The rows are grouped in 4 different ways at once. Each group adds its own fixed numbers to the row, and there is some noise. The rows also spread widely along 14 directions, which tell nothing about the answers.
(in the rows, 128 means zero)
Some rows, each with its group in each grouping after it:
[134 109  81 142 157  97 182 142 124 120 144 116 119 103 100  94 131 125
 132 168 123 117 104 142 178 165 121  72 123] => (2) z_987 (0) Guv
[117 110 108  96 163 125  95 107 116 116  95  96 163  88 124  90 169 100
 129 100 156 156  98 150 161 161 119 134 156] => (0) z_135 (1) Guv
[129 127 137 157  72 158 215 129 104  91  74  59 147 101  69  90  92 137
 119 122 149 152 151 113  60 192 175 156  90] => (3) z_135 (1) tutep
[152 114 136 108 113 150 114 132 101 145 157 104  86  99  53 152  99 115
 135 128 104  94 104 114  94 156 129 136 118] => (3) z_987 (2) Kofum
[100 124 131 145 100 116 183 136 106 191 222  96 120  48 102  59 135  59
 162 187 111  13 154  94 134 103 122  98 122] => (1) z_471 (0) merez
[157 100 159 120 108 151 175 124 171  44 133 104 104 118  95 101 154  98
 141 122 162  72 141 168 152 101 122 159 115] => (2) z_185 (2) tutep
[117  99 149  96  98 132 145 138 144 102 145 111 119  95 126 118 131  86
 145 118 172 114 123 156 141 102 153 143  96] => (1) z_471 (2) beb
[142 154 155  89 103  67 123 160  67 165 134  91 130 116 133 162  69 186
 137  46 119 128  70 106 173 143 160 113 139] => (0) z_185 (2) Kofum
[124 111  91 113 116  69 163 135 145 169  99 123 169 137 118  50  86 121
 124 147 114 127 104 148 149 139 128 136 119] => (2) z_185 (0) zibi
[112 141 123  98 143  54 187 149 155 158 142 154 112 116 103  84  56 147
 156 191  79  62 117 101 119  84 116 117 115] => (3) z_185 (2) beb
[109 166 119 170 109  92 120  95 170 163 102 147  81 159  92  93  71 166
 155 147  92 163 120 113 131 122  95 115 125] => (1) z_185 (1) zibi
[117 117 120  96  79 146 126  72  91 186 105 144 151 103 121 108  74 131
 106 152  94 153 111  90  81 163 180 155  99] => (2) z_471 (0) merez
[ 65 130 131 133  92 125 154 134 118 159 148 137 109  90 122 132 101 110
 145 160 146 144 134  95 123 109 142  92  75] => (3) z_987 (2) beb
[146  95 148  90 136 154 115  82  84 125 110 138 112  98  51 118 117 126
 121 106 110 111 136 101 128 157 143 135 151] => (1) z_987 (1) merez
[ 90 130 106 131 132  78 183 191 111 167 101  99 135 172 102 102  98 137
 119 168 142  86  96 114 133 110  92 115  91] => (3) z_987 (2) Kofum
[103 109 140 117 106 145 135  94 158 116  98 152 123 136  80  84 108 108
 134 115 136 140 151 117 143  83 104 135 120] => (0) z_987 (1) tutep
[125 127  91 107 165 101  89 130 101 131  97 102 134 126 102 122 120 148
 125 109 129 167  72 136 163 170 111 107 135] => (1) z_185 (2) Kofum
[ 95 152 182 137  80 137 138  67  53 158 140 135 128  62 141 127 120 150
 144  83 130 137 153  57 180 131 177  93 159] => (0) z_471 (1) merez
[117 107 135 111 109 135 116  87 132 128 100 135 132 100 109  98 123 118
 131 122 132 154 129 131 129 151 144 147 132] => (1) z_987 (0) tutep
[130 126 123 122 128 113 154 120 126 137 126 130 125 109  71  86  84 132
 144 122 101 120 124 114 147 137 123 110 143] => (3) z_987 (1) beb
[133 125 155 103 107  88 140 131 177 138 162 123 112 108  94  84 100 104
 175 107 120  58 138 134 169  53  99 142 135] => (2) z_987 (2) zibi
[126 104 136 109 120 110 124 108 133 157 130 138 143 104  78  64 108  95
 147 106 118  99 144 123 188 102 107 127 171] => (3) z_471 (2) Kofum
[ 85 185 127 161 138 112 108 111  72 162  72  80 133 119 105 122 119 182
 135 115 125 144 109  80 122 184 101 127 165] => (3) z_987 (2) Guv
[143 108 120 123 143 166 108  96 118 108 121 114 124 120  52  94 140 118
 132 120 116 108 126 116 170 127  86 115 159] => (2) z_135 (2) Kofum
[154 116 132 121 116 122 164 132 105 145 149 131 122 130 134 105 143 116
 113 162 110  55  87 145 129 155 136 146 140] => (3) z_185 (1) tutep
[ 95 138 136 183  96  76 195 184 133 136 137  76  89  92 136 120 159  87
 126 157 190 103 131 174 135 172 149  98 107] => (0) z_471 (2) tutep
[170  94 106  97 143 108 148 102 174  98  80 152 100 152  59 100  78 152
 119 149  91 140 104 154 112 148 125 149 111] => (2) z_987 (0) zibi
[140 112 166 111  84 107 142 128 163 125 111 109 101 119 103 119 101 123
 150  98 152 126 131 155 129 122 153 163 115] => (1) z_987 (0) Kofum
[126  96 159  98  87  67 204 166 149 158 107 106 111 112  76  93  84  93
 127 139 152  64 159 145  93 129 164 160 107] => (2) z_987 (0) merez
[151 121 136 116 110 185 138  77  72 126 167 132 127  60  64 100  95 135
 134 118  71 106 135  79 143 155 153 105 157] => (0) z_185 (2) beb
[143 146 139 167 121 123 134  91 162 111 109 124  92 119 126 111 145 139
 147 131 134 144 113 163 151 171 128 142 152] => (3) z_987 (1) Guv
[150 110 125 102 154 141  94 129  60 109 132 100 141 132 116 139 188 120
 110  67 151  99  69 140 211 160 105 109 173] => (2) z_987 (1) tutep
[108 149 118 144 133 105 159 131 109 149  98  97 132 123  95  82 108 151
 134 153 111  99 115 109 118 158 115 129 142] => (1) z_987 (0) beb
[140 101 128 132  59 174 186 107  90 141  90 130 142 167 128 110 113 136
  82 168 132 119 105 128  88 163 173 171  82] => (2) z_185 (1) zibi

New rows. What belongs after each?
[ 93 147 135 130 154  81 134 123 105 157  67 111 140 143 124  93 140 159
 131 145 136  97 112 111 148 134  99 137 160] => (1) z_987 (0) Kofum
[ 77 130 122  96 121  96 146 110 103 180  66  99 180  95 133  64 119 123
 125 185 123 103 127  97  44 148 143 188 115] => (1) z_135 (0) zibi
[171 110 123 137  75 123 180 105 132 142 126 130 147 110 117  81  83 138
 127 113 102 150 104 154 146 179 180 146 122] => (3) z_987 (1) zibi
[138 108 171  82  89 120 155 109 152 147  78 134 123 120 100  97 105 101
 111 151 123  72 139 149  41 138 161 220 127] => (0) z_987 (1) tutep
[138 136 192 102 120 105 128 100 126 146 126 154  85 119 121 135 132 143
 144 125 115  57 126 119 142 101 131 151 167] => (0) z_987 (1) Kofum
[110 149 108 133 100 116 139  83 168 144 158 138 150 102  81  38  40 149
 192 112  70 151 144  75 183  52  92 101 119] => (1) z_185 (2) zibi
[ 99 107 131 126 141 146  95 121  89 118 147 107  95  59 103 147 187  74
 138 115 177 144 124 138 156 168 135  83 134] => (1) z_987 (1) beb
[134 139 109  97 169  61  92 125 155 154  94 152 104 178 143 128 111 177
 133 133 106 136  50 156 162 136  97 140 144] => (1) z_987 (0) Guv
[106 137 138 134  78 136 183 118  87 167 126  93 131  69  72  99  77 119
 136 172 110  94 164  72  66 152 161 132 107] => (2) z_185 (2) Kofum
[ 97 124 127 121 108 139 150 107  89 153 138 112 159  68  96  81 110 111
 140 135 120 117 146  83 148 121 138 107 129] => (0) z_185 (2) Kofum
[ 93 141  85 117 165  82 175 132 119 160 141 132 126  96  53  69  57 136
 157 192  69 101 138  57 122  89  87  60 111] => (0) z_185 (1) Kofum
[133 135 102 136 152 102 153 131 134 107 145  84 139  73  89  80 120 130
 168 125 117 120 117 127 175 136 110  94 133] => (1) z_987 (2) Kofum
[134 176 147 156 102  99 144  87 163 147 137 118 107  92 128  87 100 153
 169 148  94 100 133 120 139 134 126 144 159] => (2) z_185 (2) Guv
[118  95  77  91 100 126 136 118 150 158 110 149 109 144  59 107  27 132
 121 179  84 183 103 109  50 132 138 137  39] => (1) z_185 (0) zibi
[121 155 132 150 134 101 141 102  81 175  70 109 129 126 118 100 144 146
 106 163 120  91 116 118 110 205 132 148 187] => (2) z_471 (1) Guv
[123 111 100 125 149  91 145 136 163 108 164 114 117  71 138  95 154  75
 158 142 153 137 105 171 190 118 122  79 111] => (0) z_471 (1) Kofum
[115 177 134 162  99 123 166  96  95 158 131 135 142 150 127  83  75 208
 147 137  69 101 106  56 170 100 106 114 138] => (3) z_185 (2) zibi
[133  88 113  70 147 142 126 113 132  88  94 129 160 163 126  94 125 135
 118 113 137 125  77 136 165  95 108 159  97] => (3) z_185 (0) merez
[135 144 143 100 137  84 141 152 114 107  95  88 119 131 107 147  96 170
 148  81 141 131  89 119 137 129 126 131 116] => (3) z_987 (1) Kofum
[106 124 134 103 140  86 105 102 170 127  96 145  95 114 116 129 117 126
 150 139 137 154 122 139 140 114 117 126 121] => (2) z_987 (0) Kofum
[118 140 111 120 105 112 163  94 170 112 119 121 169  80 168  79  88 148
 167 132 122 183 104 134 145 126 159 148  94] => (3) z_987 (2) Guv
[114 114 119  85 156  93 123 116 127 142 133 129 150  98 142  88 141 120
 152 135 127 101 100 131 169 113 116 132 141] => (1) z_987 (0) Guv
[ 96 134 127 135 137 146 105  97 105 158 130 136  81 121  79 123 130 127
 137 188 104  96 128  83 102 123  90 113 126] => (1) z_185 (0) Kofum
[113  93 153 105 115 133 216 120 120  54 120 159 100 101  61 129  82 149
 150 112 152 150 179  83 185  78 159  59  92] => (2) z_987 (1) beb
[117 140  97  96 106 121 169 116 100 135 101 135 136 144  91 126  20 200
 126 154  75 165  96  58  87 116 145 116  55] => (2) z_185 (2) zibi
[143 114  87 139 113 137 153 132 186 138 177 127 116 156  25  53  57 102
 168 127  86 109 129 112 191  45  50  82 103] => (2) z_987 (1) Kofum
[106 159 132 123 102 105 141 137  95 129 147  74 117  58  60 132  59 144
 168  59 119 168 137  69 128 136 140  74 111] => (0) z_987 (1) tutep
[ 85 114 167  62 140 106  99 137  99 129  69  91 136 124  85 133 135 111
 131  79 182  84 137 104 123  94 105 164 131] => (2) z_987 (2) merez
[118 161  88 171 137 105 124 117 157 165 148  79 133  89  87  53 122  92
 168 153 105 113 118 129 149 137  73 102 149] => (2) z_987 (1) Kofum
[130 121 133 142 113  82 195 159  82 159 115  91 121  94  68 107  90 141
 128 127 126 108 135 110 131 189 156 100 137] => (3) z_987 (0) Kofum
[135 134 105 132 111  79 189 120 102 169  74  82 173  78  65  49  70 131
 126 135 100 129 144 115  86 208 165 143 144] => (2) z_987 (1) zibi
[ 99 140 126 148  99 113 141 110 149 156 106 123 109 112 117 104 107 121
 135 158 131 144 126 133 114 153 135 130 117] => (2) z_987 (0) beb
[122 116 118 103 144  96 104 109 128 128 101 122 107  84  84 120 122 112
 133 137 129 140 124 136 111 166 131 131 134] => (2) z_185 (2) zibi
[ 98 148 156 152 102 144 144  91  88 177 183 101 159  58 157  63 180 102
 168 160 118  42 138  85 170 103 116 122 166] => (1) z_135 (0) Kofum
[139 146 167 141  91 136 201 140  86 116  79  91 159 188 136 100 118 200
 111  91 142  70 101 113 174 125 132 170 145] => (0) z_987 (2) Guv
[132 104 149 116 112  95 184 137 141 155 152 149 106 128  80  76 114 108
 138 168 109  26 149 120 154  81 110 126 140] => (2) z_135 (2) zibi
[170  89 143  74 134 107 121  96  91 161 131 141 157  95 100  72 141  99
 121 108 103  50 117 140 170 151 139 159 202] => (2) z_185 (1) zibi
[131 147 104 123 106 148  88  81 163 143 112 124 107 142  61 104  53 140
 152 126  83 175 110 100 103 111  92 135 104] => (2) z_185 (1) Kofum
[159 102  75 117 122 132 130 102 158 130 150 127 159 118 110  60 107 116
 140 128  91 144  80 156 182 132 113 123 116] => (2) z_987 (0) zibi
[ 91 100 154 146  83 163 169 123 131 116 156 131 120  96 135  96 168  79
 141 146 184 106 154 140 183  97 142 114 107] => (1) z_987 (2) beb
[105 130 115 152 113  94 117 129 132 173 121 109 112 112 124  94 143  98
 123 152 141 130 110 160 129 184 126 127 140] => (1) z_185 (0) tutep
[133 156 146 133 103 110 136 112 139 134 174 121 140  90 177 100 135 138
 159 105 114 102  89 137 197 108 132 124 143] => (0) z_987 (2) tutep
[128 127 129 144 114  93 150 107 112 147  81 159 109 145  89 110  84 184
 120 118 109 168 122 118 171 167 144 105 144] => (1) z_987 (2) zibi
[109  97 148 124 114 140 152  96 174 110  97 137  98  89  76  94 133  87
 144 175 152 119 176 145  97 121 136 155 112] => (1) z_987 (2) Kofum
[140 129 129  92 131  77 129 123 158 108 100 111 119  83 146 134 101 139
 149 129 135 166  88 165 108 162 167 155 102] => (3) z_185 (2) Kofum
[144 146 100 116 130  80 158 139 150 134 148 111 111 109  93 108  59 156
 157 136  91 128  98 121 142 131 124 106 111] => (2) z_185 (2) Guv
[125 147 135 111 126 130 135  97 113 140 121 147  86 151  92 136  86 161
 129 162  88  94 105  76  99 107 114 127 106] => (2) z_471 (1) merez
[128  78 129 127 117 182 134  82 110 114 165 187  74  94 105 142 160  93
 119 172 134 142 130 127 171 132 148  73 108] => (0) z_185 (1) Kofum
[127 148 151 151  93 119 164 132 156 102 117  71 112 107  84  93 100 133
 167 109 147 114 146 126 132 109 121 143 116] => (1) z_471 (2) Kofum
[111 137 126 123  97 147 149 123 101 169 164  90 136  90 106  94 108 112
 143 161 106  65 113  91  91 122 128 147  96] => (1) z_987 (2) merez
[109 150 158 185  81 153 101 103  74 162 145 106  84 131 175 157 200 134
 122 126 161 114  90 136 163 173 135 125 143] => (1) z_471 (0) zibi
[159  61 143  23 167  54 136  87 143 128 119 173 145  35  78  69 109  93
 148 120  96  83 157 143 157 128 164 144 186] => (2) z_987 (0) zibi
[102 127 167 121 107  69 156 123 142 165  80 132 124 131 111  85 100 134
 136 114 142 102 146 125 146 120 133 154 148] => (3) z_987 (0) merez
[ 82 126 135 117  96 127 136 119 104 193 137 150 142 133 146 105 119 112
 129 152 131 106 111  97 153  83 120 115 109] => (0) z_987 (1) Kofum
[122 104 113  83 138 112 152 121 137 113 170 143 134  87 143 105 128 117
 151 156 115 105  96 124 154  94 132 111  93] => (1) z_987 (0) tutep
[142 105 131 141 100 147 160  90 129 143  93 147 123 139  85  75 113 123
 115 161 115 124 138 135 130 158 141 145 140] => (1) z_185 (1) Kofum
